The rows are grouped in 4 ways, from coarse to fine. Each group lies inside one group of the grouping before and may be the whole of it. The rows also spread widely along 12 directions, which tell nothing about the answers.
Known rows, each followed by its group in each grouping:
[ 0.00 -0.09 -0.47 -0.61 -2.68 -2.07 -1.33 -0.26 -1.43 -0.72  1.38 -2.04
  1.63  1.84 -0.81 -1.31  1.11 -1.97  2.72 -3.15 -0.47 -0.45  2.29  0.02
  0.67  0.18]	K_738 Gep tad fam
[ 1.15  0.71 -1.04 -1.35  0.63 -3.52 -1.87 -1.49  0.71  1.65  0.45 -1.28
  1.20 -5.16  1.40  0.36 -2.51 -0.02 -0.89  1.82 -1.85  1.20  3.32  2.95
  0.02 -2.42]	K_738 vika rav Doger
[-1.17 -0.87  0.42  1.39  1.34 -0.41  0.19  0.96  0.25 -0.55 -1.04  1.56
 -3.31  0.38 -1.89  0.17 -1.31  1.33 -0.64 -0.17  1.12  1.13 -0.22  1.49
 -0.59  1.48]	K_738 soz Gasa tob
[-0.78 -1.43 -3.96  0.67  0.54  1.40  1.57  0.07 -1.32  0.56  0.64 -3.07
 -0.52  2.02 -0.77 -1.31  1.97  2.25 -3.32  3.58 -0.51  1.00 -1.93  1.76
 -0.50  0.10]	K_738 vika rav nid
[ 0.01 -0.01 -2.15  0.20 -0.26 -1.69  2.29  1.76  1.12  2.49  0.62 -1.44
 -0.71 -1.52 -0.31  1.01 -0.40  1.94 -0.02 -0.55 -0.62 -0.01  3.58  2.11
  0.15 -1.43]	K_738 vika pas Gatun
[-0.26 -1.07 -1.88  0.19  0.31  0.07 -1.34  3.13  0.49  1.56 -2.82 -5.29
  1.25 -0.68  1.41 -0.76  2.74  2.25  0.15  1.57  0.00 -1.98  1.04  0.81
  0.26  0.08]	K_306 nuso ralo Vomag
[ 0.49  1.44  1.77 -3.79  0.81 -0.42 -4.23 -4.26  3.21  0.40 -1.53  1.38
 -0.09  0.68  3.22  3.43 -1.22 -2.53  2.43 -0.75  1.45  0.21  1.42 -2.46
 -0.69 -1.43]	K_306 giguf lavu ziz
[ 1.19 -0.26  0.16  3.47  0.58 -0.56  2.79  2.51 -1.41 -2.09  1.12  1.09
  1.01 -1.12 -0.96 -2.70 -1.24 -0.18 -0.88 -0.42 -0.45 -0.09 -1.72  3.34
  0.82  2.67]	K_738 vika pas lil
[ 2.12  2.76  0.76  1.94  0.66  0.62  2.74  3.48  1.24  0.80  0.05  0.85
  0.59 -2.32  1.48 -1.46 -0.37  1.97 -1.79 -0.61  0.93 -1.70  0.80  1.43
  0.40  0.47]	K_738 nipa Vanu dafav
[ 0.04 -0.31 -0.04  1.55  1.72  2.50  2.15  2.13  0.67  0.29 -0.06 -0.15
  0.73  0.19  2.26  0.94  1.35  1.01  0.57  1.19  0.11 -1.02 -3.34 -1.26
  0.40  0.59]	K_306 nuso Rata vefib
[ 2.21  2.07 -0.01  0.39  1.31  0.65  2.66  3.54  3.28  0.66 -1.36 -0.77
  0.74  1.59  2.44  1.08 -0.48 -0.01  0.42 -1.65  1.55 -1.74  1.99  1.28
 -0.62  0.72]	K_306 nuso Rata garu
[ 0.96 -1.75 -2.16  0.19 -1.41 -1.48 -0.36  0.13  0.73  3.84 -3.01 -2.91
 -0.66 -0.95 -1.68  1.63  2.08  0.39 -1.22  1.79  0.06  0.92  2.12 -0.73
 -0.32 -0.85]	K_306 nuso denuk boge
[ 4.48 -1.10  2.94  1.73  2.23 -1.90  0.13 -0.49 -0.51  1.03  0.93  1.58
  0.68 -3.16  3.69  1.43 -0.65 -1.47 -0.97  2.33 -1.50  2.26 -0.99 -1.08
  0.17 -0.97]	K_306 giguf lavu muli
[ 0.84  2.44  2.89  0.73 -1.01 -0.14 -1.09  0.87  0.14 -0.85 -0.97  2.38
 -0.36 -0.43 -1.36 -2.46  0.39 -0.03 -1.15 -3.12  2.27 -1.63  1.16 -0.11
  0.70  1.41]	K_306 giguf lavu muli
[-0.34  0.39  0.07  1.66  1.67 -0.19  1.48 -0.36  1.10  0.03  0.67  2.34
 -1.55 -1.43 -1.37  0.72 -2.93 -0.62 -0.36  0.33 -0.32  2.00 -1.22  0.61
 -0.66  0.45]	K_738 nipa Vanu dafav
[-1.56  2.57 -2.23 -0.86  0.48  2.16 -0.44  0.12  0.53 -0.25  1.04 -3.75
  0.06  4.24 -0.17 -1.79  1.29  0.69 -1.16 -0.55  0.61 -0.13  0.49  0.20
 -1.84 -0.70]	K_738 soz Gasa tob
[ 3.40  0.67  0.69  2.29 -1.08 -1.72  1.25  2.81 -1.44  1.17  0.01 -2.38
  0.22  1.09 -1.36 -2.58  1.93  0.42 -2.98 -1.29  0.52  0.21  2.95  1.40
 -0.32  0.30]	K_306 nuso Rata vefib
[ 0.93 -0.41  1.48  0.03  0.17 -1.17 -2.99 -2.73 -1.94 -2.28  1.63  0.19
  2.59 -1.45  1.88 -0.92 -0.66 -2.65  1.86  0.25 -1.38  1.11 -2.28 -0.49
  0.61  0.30]	K_738 vika pas Gatun
[ 2.37 -0.45 -1.63 -0.41 -1.08 -0.17 -0.80 -0.64 -0.13 -1.70 -1.49 -2.99
  3.12  3.19  1.32 -1.66  1.71 -2.79  0.09  0.56  0.33 -1.22 -0.33  1.48
  0.12  2.35]	K_306 giguf lavu muli
[-2.19  0.67 -0.12 -0.60 -1.81  0.99 -1.59 -3.08 -0.98 -1.25 -0.39  2.00
 -0.83  1.14 -3.69 -1.07  0.35 -1.09 -0.18 -0.99  1.47  0.09 -1.98 -0.92
  0.42  1.35]	K_306 nuso Rata vefib
[ 0.41  0.42  1.33  0.07 -0.36 -2.87 -2.94  1.82 -1.93 -1.02  0.28 -2.76
 -0.18 -0.85  0.28 -3.63  0.45  2.39 -0.27 -1.63  0.05 -0.93  4.04  3.21
  0.66 -0.03]	K_738 nipa Vanu dafav
[-2.35 -0.12 -1.84 -1.17  1.26 -0.18 -1.19  1.28  0.95  0.57 -1.22 -1.85
 -0.87 -1.20  0.81 -0.09 -0.31  2.68  0.02  1.16 -0.01 -1.13  1.00  2.01
  0.19 -0.36]	K_738 Gep tad fam
[-1.54  0.53 -1.26 -2.15  1.98 -0.91 -2.90 -0.16  1.65  1.11 -1.36 -2.41
 -0.18 -2.52  1.62  0.40 -1.14  2.04  0.03  1.90 -0.44 -0.36  2.00  1.99
 -0.18 -1.66]	K_306 nuso ralo Vomag
[-1.12 -2.88  1.07  0.24  0.49 -2.04 -0.23  0.93  1.21 -0.31 -2.82  2.53
 -3.75  0.24 -1.51  2.68 -1.45  0.80  2.58 -1.53  1.73  0.19  1.52  1.52
  0.60  2.03]	K_306 nuso Rata garu
[-1.41  0.72  1.25 -1.24  0.91 -0.31 -0.87 -1.07  1.53 -1.45  1.06  2.24
 -0.93  1.21  0.94  1.79 -2.17 -0.95  3.60 -2.98  0.83  0.24  0.61 -0.24
 -0.10  0.05]	K_738 vika pas Gatun
[ 0.38  1.38  2.26  0.54  2.11  0.28 -0.97  0.18  1.62 -0.84 -0.09  2.38
  0.62 -3.06  2.71  1.11 -2.41 -0.88  1.85 -0.27  0.14 -0.09 -1.62 -0.53
  0.07  0.29]	K_738 soz Gasa tob
[ 0.08  2.07 -2.13  0.45  1.47 -0.33 -0.55 -0.67 -0.21 -0.58  1.82 -3.65
  1.95 -0.21 -0.19 -2.63 -1.56 -1.12 -1.62  1.38 -2.10  1.55  0.04  2.13
 -1.39 -0.84]	K_738 nipa Vanu dafav
[-1.96  1.13 -1.09  1.21 -2.87  0.84  1.63 -0.12 -0.26 -0.43  0.22  1.13
  0.41  0.93 -4.89 -1.44  0.62 -1.42  0.97 -3.18  0.89 -1.00 -0.81 -0.52
  0.84  1.71]	K_306 nuso Rata vefib

New rows. What belongs after each?
[-1.03 -0.75  0.78 -0.80  0.11  1.75  0.23 -0.21  0.99  0.99  0.39  2.20
 -0.77  0.39  2.82  3.43  1.43  0.61  3.31 -0.52  0.91 -0.90 -2.06 -3.93
  0.91 -0.57]	K_738 Gep tad fam
[ 1.17  0.37 -0.22 -0.37 -0.28 -1.01  1.17 -2.00  0.57  2.18 -0.83  3.76
 -1.60 -4.12 -0.79  1.63 -1.39  1.03 -2.64  2.21  0.63  0.86  0.41  0.90
  0.68 -0.61]	K_306 nuso Rata garu
[ 1.23 -1.32  0.72  0.53  0.84 -0.68 -0.46  1.15  2.33  1.29 -1.81 -1.57
  0.40  1.40  1.48  3.37  0.32 -2.37  3.52 -1.18  0.06  0.84  0.63 -2.43
 -0.77 -0.04]	K_306 nuso denuk boge
[ 0.41  1.64  1.01  1.08 -1.04 -1.76 -0.74  2.93 -1.06 -0.20  0.38 -1.76
 -0.66  1.56 -2.04 -3.38  0.81  0.76 -0.92 -3.64  0.98 -0.56  3.71  1.42
 -0.31  0.34]	K_738 Gep tad fam
[ 1.52 -1.60 -1.60  0.34  0.07  0.42 -0.46 -0.61  1.16 -0.77 -3.02 -1.12
  2.99 -0.30  1.62  1.00  0.16 -3.02  1.62  2.45  0.05 -0.59 -3.02  0.26
  0.39  2.55]	K_306 nuso ralo Vomag
[-0.83 -1.45  2.01  1.32  3.47 -0.28 -0.74  1.94 -1.10 -1.35  0.97  0.26
 -4.04  2.49  0.29 -0.71 -0.46  3.01 -1.43  0.02  0.84  2.09 -0.22  1.60
 -1.01  0.30]	K_738 vika rav nid
[ 4.47  0.85  1.50 -0.47  1.17 -0.87  0.53  0.68  1.59  2.74 -1.73  1.02
 -0.08 -2.79  4.49  2.23  0.28  1.45 -2.26  2.25  1.17 -0.28  1.69  0.04
  0.16 -1.24]	K_306 nuso Rata garu
[ 0.91 -0.35 -0.11 -1.81  1.10 -1.12 -3.71 -2.18  0.49 -1.76 -0.34 -3.07
  2.62  1.61  3.18  0.02 -0.24 -3.12  2.20  0.65 -1.06  0.23  0.13  0.30
 -0.43  0.04]	K_306 giguf lavu muli
[ 1.51 -0.94 -1.19 -1.41  0.71 -3.09 -1.29 -0.03  1.30  1.42 -2.07 -2.69
 -0.90  0.24  0.81  1.44 -0.89  0.13 -0.30  0.83  0.05  0.83  4.32  2.85
 -0.79 -0.69]	K_306 nuso Rata garu
[ 1.29  1.11 -0.44  0.34  2.55  0.79 -0.96  2.22  1.43  0.09 -3.06 -2.05
  0.37 -0.71  1.85 -1.56 -0.10  1.77 -3.19  2.74  1.25 -0.88 -0.29  2.61
 -0.74  1.06]	K_306 nuso ralo Vomag
[-0.61  2.18 -0.43  0.87  0.07  2.56  2.77  2.24  0.97  0.10  1.40 -0.25
  2.09  0.27  1.06 -0.35  1.10  0.24  1.62 -1.80  0.09 -2.14 -1.57 -1.24
  0.75  0.09]	K_306 nuso Rata garu
[-0.73 -1.24  1.72  0.43  0.62  0.16  0.60 -0.46 -0.45  0.15  0.87  4.20
 -2.48 -2.51  1.18  1.81 -0.47  2.44  1.29  0.42  0.57  0.06 -1.58 -0.85
  1.58  0.05]	K_738 nipa Vanu dafav
[ 0.77 -2.89 -2.93 -1.23 -0.72 -1.58  0.44 -2.19  1.19  1.49 -0.84 -0.90
  0.20  0.93  1.21  4.05 -0.31 -2.59  2.68  1.77 -0.99  1.37  0.17 -0.42
 -0.10 -0.09]	K_738 Gep tad fam
[-1.56  0.99  1.89  2.03  1.36  0.56  0.04 -0.37 -0.40  0.60  2.36  2.22
 -1.04 -2.49 -1.48  0.23 -1.08 -0.10  0.33 -1.17 -0.82  2.12 -2.33 -2.79
 -0.29 -1.37]	K_738 vika pas Gatun
[-3.17  0.12  0.08 -0.83  1.37  0.94 -0.29  0.07  1.46  0.79  0.34  0.68
 -2.23  0.53 -0.68  1.96 -0.53  1.53  1.96 -1.17  0.34  0.42  0.17 -1.20
 -0.13 -1.14]	K_306 nuso denuk boge
[-0.05  0.45  1.94  1.07  2.12  0.66  1.23  1.65  0.05 -0.93  1.51  3.18
 -0.04 -2.45  2.72  0.33 -1.39  1.11  1.04  0.09 -0.23 -0.56 -2.37  0.06
  1.11  0.48]	K_738 Gep tad fam
[-0.56 -2.78 -2.52  0.72  1.45 -1.01  2.58  1.24  0.76  1.07  0.28 -1.75
 -0.52  0.20 -0.04  2.15 -0.76  0.33  1.53  1.57 -1.78  1.24  0.34  1.91
  0.13 -0.04]	K_306 nuso denuk boge
[ 2.05  3.62  1.06  0.67 -0.12  2.36  0.61  2.05  2.96  1.71 -2.75  0.29
  0.61  0.60  0.83 -0.59  1.90  0.04 -2.41 -1.22  2.97 -2.33  0.43 -2.04
 -0.69  0.58]	K_306 giguf lavu muli
[ 1.00  1.39  0.90 -0.23  2.43 -1.14 -0.54  0.42  3.14  2.18 -0.52 -0.85
 -0.59 -0.55  1.12  2.71 -2.13 -1.25  0.65 -0.66 -0.33  2.07  2.56 -0.89
 -1.73 -2.09]	K_306 nuso denuk boge
[ 2.22  1.27 -0.88 -0.64 -1.09  0.40 -1.40 -1.94 -2.08  0.05  1.27 -1.98
  2.73 -0.57  1.93 -2.62  2.20  0.15 -3.06  2.28 -0.27 -0.06 -1.00  0.21
  0.36 -0.92]	K_738 vika rav nid
[ 0.55  0.70 -2.78 -0.59  0.34 -0.03  0.12  0.32  1.63 -1.49 -1.26 -2.60
  2.04  3.14  0.61 -0.74 -0.96 -2.71  0.62  0.02  0.22 -0.57  0.15  2.51
 -0.97  2.02]	K_738 Gep tad fam
[-0.47  0.73 -0.80  0.45 -0.49  0.08  0.77 -1.05  2.01  2.94 -2.27  1.93
 -2.09 -2.17 -3.05  1.12 -0.22  0.34 -2.53  0.78  1.17  0.52  0.43 -0.90
 -0.24 -0.28]	K_306 giguf lavu ziz
[-0.23 -3.43  0.68  0.52 -0.18 -0.72  0.00 -1.50 -0.35  0.28  0.98  1.34
  0.56 -0.83  1.51  3.30  0.74 -2.01  4.75 -0.05 -1.60  0.65 -2.27 -3.02
  1.50 -0.03]	K_306 giguf lavu muli
[ 0.27  0.97 -3.85 -1.06 -0.91  0.87  3.00  0.78  2.59  0.28 -2.13  0.10
 -0.20  1.32  0.15  0.53 -0.57  1.12 -1.08  0.78  1.96 -2.26  1.30  3.86
  0.04  2.07]	K_738 soz Gasa tob
[ 1.25  2.62  1.46  0.23 -2.52  0.09  0.18  1.68  0.72  0.23 -1.01  1.41
  0.34 -0.43 -0.05 -1.47  1.20  0.95  0.45 -3.51  2.62 -3.01  2.32 -0.12
  1.17  1.20]	K_738 nipa Vanu dafav
[ 3.34  3.49  0.49  0.08  0.51  0.55  0.11  1.08  2.75  0.69 -1.09 -1.17
  2.17  0.55  3.01 -0.06 -0.27 -1.70 -0.52 -0.87  1.28 -0.89  1.37 -0.46
 -1.16  0.01]	K_738 nipa Vanu dafav
[ 0.55 -2.01  0.68 -0.73 -1.52  0.04 -0.79 -1.12  0.13  1.48 -2.25  1.58
 -1.87  0.86 -0.12  2.52  2.23  0.72  0.80  0.18  2.07 -0.12 -0.03 -2.22
  0.88  0.54]	K_306 nuso denuk boge
[-0.39 -3.64 -0.27  0.09  1.20 -3.29  0.41 -1.11 -0.93  0.25  2.03  0.26
 -1.07 -1.52  0.03  2.52 -2.11 -0.45  2.75  0.88 -2.73  2.90  1.00  1.61
  0.74 -0.98]	K_306 nuso denuk boge
[ 2.02 -1.18 -0.04  1.50 -1.86 -3.06 -1.05 -0.64 -2.11 -0.99  0.50 -2.12
  0.45  1.96 -2.36 -2.07  0.31 -2.56  0.23 -1.45 -0.59  1.84  1.87  1.33
 -0.31  1.27]	K_738 nipa Vanu dafav
[-1.43 -2.23 -0.65 -0.09 -1.07 -1.20  0.00  1.02 -0.98 -0.23  0.29  0.19
 -0.36 -0.80  0.20  0.46  0.69  1.21  2.82 -0.71 -0.38 -1.20  0.19  0.76
  1.88  0.72]	K_738 Gep tad fam
[ 3.47  1.92 -0.72  0.22 -1.02  1.01 -0.13 -2.50  0.22  1.64 -1.74  0.49
  0.01  0.39 -0.13 -0.76  1.27 -0.71 -5.13  2.86  1.77  1.15 -0.96 -0.88
 -1.14  0.30]	K_738 nipa Vanu dafav
[-2.67  0.53 -0.84  0.93 -1.68  1.20  0.87  1.84 -0.86 -1.57  0.54 -1.12
  0.13  3.00 -3.73 -2.62  1.59  0.36  1.43 -3.45  0.82 -1.49 -0.17  0.52
  0.74  1.91]	K_306 nuso denuk boge
[-1.77  0.82 -1.24 -1.14 -1.03 -0.61 -2.99 -0.83  1.69  1.11 -2.00 -2.48
  1.07 -0.92 -1.66  0.26  0.10 -1.51  2.12 -1.23  0.14 -0.53  1.56 -0.96
 -0.23 -0.55]	K_306 nuso ralo Vomag
[ 0.21  1.73  0.49 -2.05 -0.90  0.56 -0.19 -1.31  0.22 -1.98  0.31  3.28
 -0.12  0.69  1.77 -0.69 -0.56  1.23  0.05 -1.29  2.54 -2.24  0.39  2.18
  1.23  1.38]	K_738 vika pas lil
[-0.43  1.04  0.11  0.54 -0.68 -0.88 -0.57 -0.57 -0.69  2.67  2.33 -0.95
  0.96 -4.64  0.23  0.31  0.52  0.64  0.52 -0.01 -1.97  0.79  0.72 -2.24
  0.45 -3.22]	K_738 soz Gasa tob
[ 1.20  0.58  0.25 -0.10 -0.02  2.20 -0.18  0.55  0.10 -1.05 -0.97 -0.74
  1.05  3.17  2.09 -1.13  2.73  0.06 -0.69  0.18  1.71 -1.90 -1.67 -0.78
  0.24  1.67]	K_306 giguf lavu muli
[-1.28  1.67  0.04 -0.99  3.21  0.57 -1.13 -2.41  0.21  0.13  2.17  1.52
 -1.33 -1.61  1.11  0.34 -2.59  0.55 -2.03  2.54 -0.97  2.50 -1.76 -0.09
 -1.14 -2.12]	K_738 Gep tad fam
[ 2.53 -0.48 -1.49 -0.15  1.25  0.51  1.01 -0.17  0.43  0.17 -2.04  0.25
  1.32 -2.56  3.22 -0.52  0.20  1.28 -3.49  5.03  0.18 -1.40 -1.78  3.13
  1.00  1.40]	K_306 giguf lavu muli
[ 1.90 -2.26 -0.23  0.85  0.15 -3.29  2.69  2.85 -1.02  1.45  2.40 -1.23
  0.16 -1.79  1.93  0.89 -0.03  1.88  1.88 -0.42 -1.92  0.07  3.57  2.76
  1.55 -1.21]	K_306 nuso ralo Vomag
[-1.89  0.08 -1.76 -0.09 -1.00 -1.40 -1.73 -2.97 -1.60  0.98  2.27 -1.77
 -0.14 -1.54 -3.02 -0.97 -0.35 -0.73 -0.03  0.43 -2.17  2.49  0.47 -0.64
 -0.33 -2.03]	K_738 nipa Vanu dafav
[-0.80  3.64 -1.33 -0.22 -2.23  1.05  1.44  0.61  1.59  0.74 -0.50  0.96
  2.93 -3.74 -1.11 -1.43 -0.27 -0.09  0.31 -1.72  0.58 -3.45  0.37  0.78
  1.71  0.35]	K_306 nuso Rata vefib
[-3.31  0.21 -0.01  0.77  0.77  0.52 -0.65 -1.04 -0.51  0.96  1.08  0.82
 -1.38 -2.84 -2.79 -0.82 -0.14  1.32 -0.81  0.54 -0.99  0.86 -1.65 -1.20
  0.44 -1.23]	K_306 giguf lavu ziz
[-1.83  1.49 -0.72 -1.20  2.74 -0.33 -3.39 -2.08  2.01 -1.22 -1.69 -0.08
  0.40 -2.94  0.40 -0.18 -3.78 -0.76 -0.35  1.75 -0.28  0.83 -0.98  2.17
 -1.00  0.23]	K_738 vika pas Gatun
[-0.77 -3.27 -0.22 -1.55  0.99 -2.79 -2.77 -3.15 -1.23 -0.84 -0.64  1.50
 -2.30 -2.14  0.66  1.45 -1.87  1.22  0.26  2.81 -0.45  1.80  0.07  2.74
  0.70  0.23]	K_738 vika pas Gatun
[ 2.21  2.87  0.04 -0.02 -3.27  1.28 -1.92 -0.42 -1.60  0.08  0.45 -2.83
  4.91 -0.74  1.93 -3.23  4.01 -1.24 -0.34 -0.70  0.31 -2.58 -0.85 -2.37
  0.88 -0.17]	K_738 soz Gasa tob
[ 2.50 -1.24 -0.59  1.04 -1.81 -3.40 -0.20 -0.76 -0.43  0.91 -0.05 -1.99
  2.14 -0.79 -1.23  0.48 -0.29 -3.98  1.58 -0.88 -1.65  1.52  1.81  0.29
  0.11  0.04]	K_306 nuso Rata vefib
[ 1.10 -1.98  1.26 -0.06  0.84 -2.68 -2.94 -2.40  1.14  0.31 -2.23  1.20
 -0.98 -2.13  0.63  2.87 -2.22 -2.48  2.14  0.96 -0.13  2.26  0.20 -0.59
 -0.34  0.48]	K_738 nipa Vanu dafav
[-2.99  2.34 -1.91 -0.36 -0.37  0.90  0.38  0.51  1.94 -0.61  0.89 -1.40
  0.30  3.50 -2.64 -0.43 -0.96 -2.24  2.52 -3.89  0.31 -0.18  0.87 -0.45
 -1.18  0.30]	K_738 Gep tad fam
[-0.89  2.37  0.34  0.12 -1.74 -0.29  1.31  0.65  1.11  1.65  1.04  1.86
 -0.96 -1.21 -1.92  0.16 -0.17  0.95  0.62 -3.76  1.18 -0.82  2.55 -0.80
  0.52 -1.01]	K_738 vika pas Gatun
[ 1.50 -0.03  2.15 -0.07 -1.26 -0.75 -2.98 -0.24  0.31  0.64 -2.49 -0.16
  1.34 -1.46  1.35  0.73  1.62 -1.33  1.80 -0.97  1.15 -1.18  0.04 -2.31
  0.84  0.49]	K_306 nuso Rata vefib
[-0.60  0.48  0.22 -1.13 -0.78 -0.72 -1.84 -3.96 -0.79 -0.29  2.34  1.53
  0.66 -1.14 -0.21  0.49 -0.94 -2.04  1.25 -0.45 -0.82  1.74 -0.88 -1.35
  0.34 -1.29]	K_738 vika rav nid
[-0.79 -2.42  1.33  0.80 -1.42 -2.53 -1.30  0.78 -1.55  4.04  0.76 -1.83
 -2.40 -1.84 -1.61  1.26  3.26  2.33  1.04 -1.44 -1.08  0.95  3.20 -3.29
  0.85 -3.14]	K_306 giguf lavu ziz
[-0.93  0.16  2.29 -0.51  2.85  1.25 -3.06 -0.27  0.43 -0.40  1.23 -1.02
  0.45 -0.46  4.77  1.54  0.33  0.57  3.27  0.27 -0.75  0.23 -2.08 -3.32
 -0.22 -1.68]	K_738 nipa Vanu dafav
[ 0.71  1.35 -0.94 -0.51 -1.60  1.25 -2.61 -3.18  0.41  1.06 -2.73 -0.27
  1.95 -1.51 -1.16 -0.61  1.42 -2.20 -1.90  2.15  1.09  0.09 -2.48 -2.35
 -0.15  0.40]	K_306 nuso ralo Vomag
[ 0.40 -1.10 -1.11 -1.36 -0.49  0.27  1.94  0.14 -1.26  0.02  3.61 -0.30
  1.13  0.53  4.40  1.03  1.79  2.45  2.06  0.39 -0.79 -1.33  0.08  0.72
  1.99 -1.27]	K_738 vika rav nid
[ 2.07 -0.53  4.06  2.09  2.62 -0.22 -0.21  0.70 -2.13 -0.63  2.47  2.55
 -1.27 -1.54  2.86 -0.27 -0.01  1.71 -1.23  0.75 -0.17  1.80 -2.25 -1.06
  0.25 -0.58]	K_738 vika pas Gatun
[ 2.26  1.71  2.40  2.18  1.25 -0.42  1.27  1.97  0.69  0.53 -0.61  3.32
 -0.54 -4.05  0.90 -0.61 -1.56  1.39 -2.41 -0.09  1.15 -0.18 -0.20  1.08
  0.37  0.63]	K_738 vika pas Gatun
[ 3.43 -2.82 -1.25  0.55  0.42 -2.30  1.49  0.33 -0.04  0.12 -1.02 -1.29
  1.37  0.00  2.42  1.61 -0.36 -1.48  0.61  2.37 -1.00  0.57  0.42  2.83
  0.55  1.29]	K_306 nuso Rata vefib
[ 0.48  1.47 -1.20 -0.31  0.83 -0.04  3.64  3.61  2.09 -0.46 -0.63  1.18
  0.33 -1.44  1.48 -0.61 -1.80  2.91 -0.30 -0.50  1.01 -3.10  2.39  5.48
  1.46  1.54]	K_306 nuso denuk boge
[ 2.49 -0.31  1.60  0.93 -1.23 -1.00 -1.39  1.05 -0.52 -1.07 -0.60 -0.05
  4.71 -4.22  3.63 -0.85  0.71 -1.64  2.79 -0.47 -0.48 -2.43 -1.40 -0.02
  2.38  1.43]	K_738 vika rav nid
[ 0.39 -2.58 -0.44 -0.50  1.82 -1.65 -1.05  0.60 -0.82 -2.28 -1.17 -0.20
 -0.46 -0.87  2.83 -0.38 -1.12  2.18  0.18  2.38  0.11 -0.61 -0.23  4.82
  1.05  2.00]	K_738 vika pas Gatun
[-1.14 -1.54 -1.57 -0.40 -1.85 -0.27 -1.35 -2.65 -3.15  0.11  0.34  0.41
 -0.01 -2.95 -1.13 -1.70  1.80  2.31 -2.00  2.98 -0.40 -0.10 -1.93  0.93
  1.79  0.08]	K_738 vika pas Gatun
[-3.86 -0.68 -1.01  0.23  2.12  2.01 -0.34 -1.13  1.95 -1.06 -0.40  0.80
 -0.35  0.40 -0.98  1.74 -1.38 -1.72  3.03  0.16 -0.68  0.44 -3.85 -1.63
 -0.25  0.89]	K_306 giguf lavu muli
[ 1.66  0.26  1.54  0.82  3.72  0.14 -0.73  1.67  2.15  0.77 -1.29 -0.32
  0.86 -2.51  4.01  1.75 -1.40 -0.13  0.56  1.96 -0.41  0.47 -1.20 -0.39
 -0.58 -0.54]	K_306 nuso ralo Vomag
[-1.14  1.67  1.09 -0.60  1.23 -0.92 -3.89  1.04 -0.30 -0.33 -0.82 -3.29
 -0.90  0.71 -0.69 -2.65  0.36  1.73 -1.33 -1.25  0.68 -0.09  2.63  1.25
 -0.95 -0.87]	K_306 nuso Rata vefib
[ 0.84  1.20  2.40 -2.10 -1.57 -0.36 -0.93 -2.15  0.93 -0.44 -0.07  4.68
  0.20 -1.47  1.48  1.66 -0.72 -0.61  2.37 -2.09  1.82 -1.40  0.77 -0.84
  1.82  0.31]	K_306 nuso denuk boge
[ 2.24 -2.94  0.08  3.10 -1.65 -2.59  0.80  2.09 -2.49 -1.04  0.32 -2.46
  2.60 -0.01 -0.88 -2.08  1.79 -2.35  1.76 -1.00 -1.86 -0.20 -0.06  1.01
  1.50  2.18]	K_306 giguf lavu muli
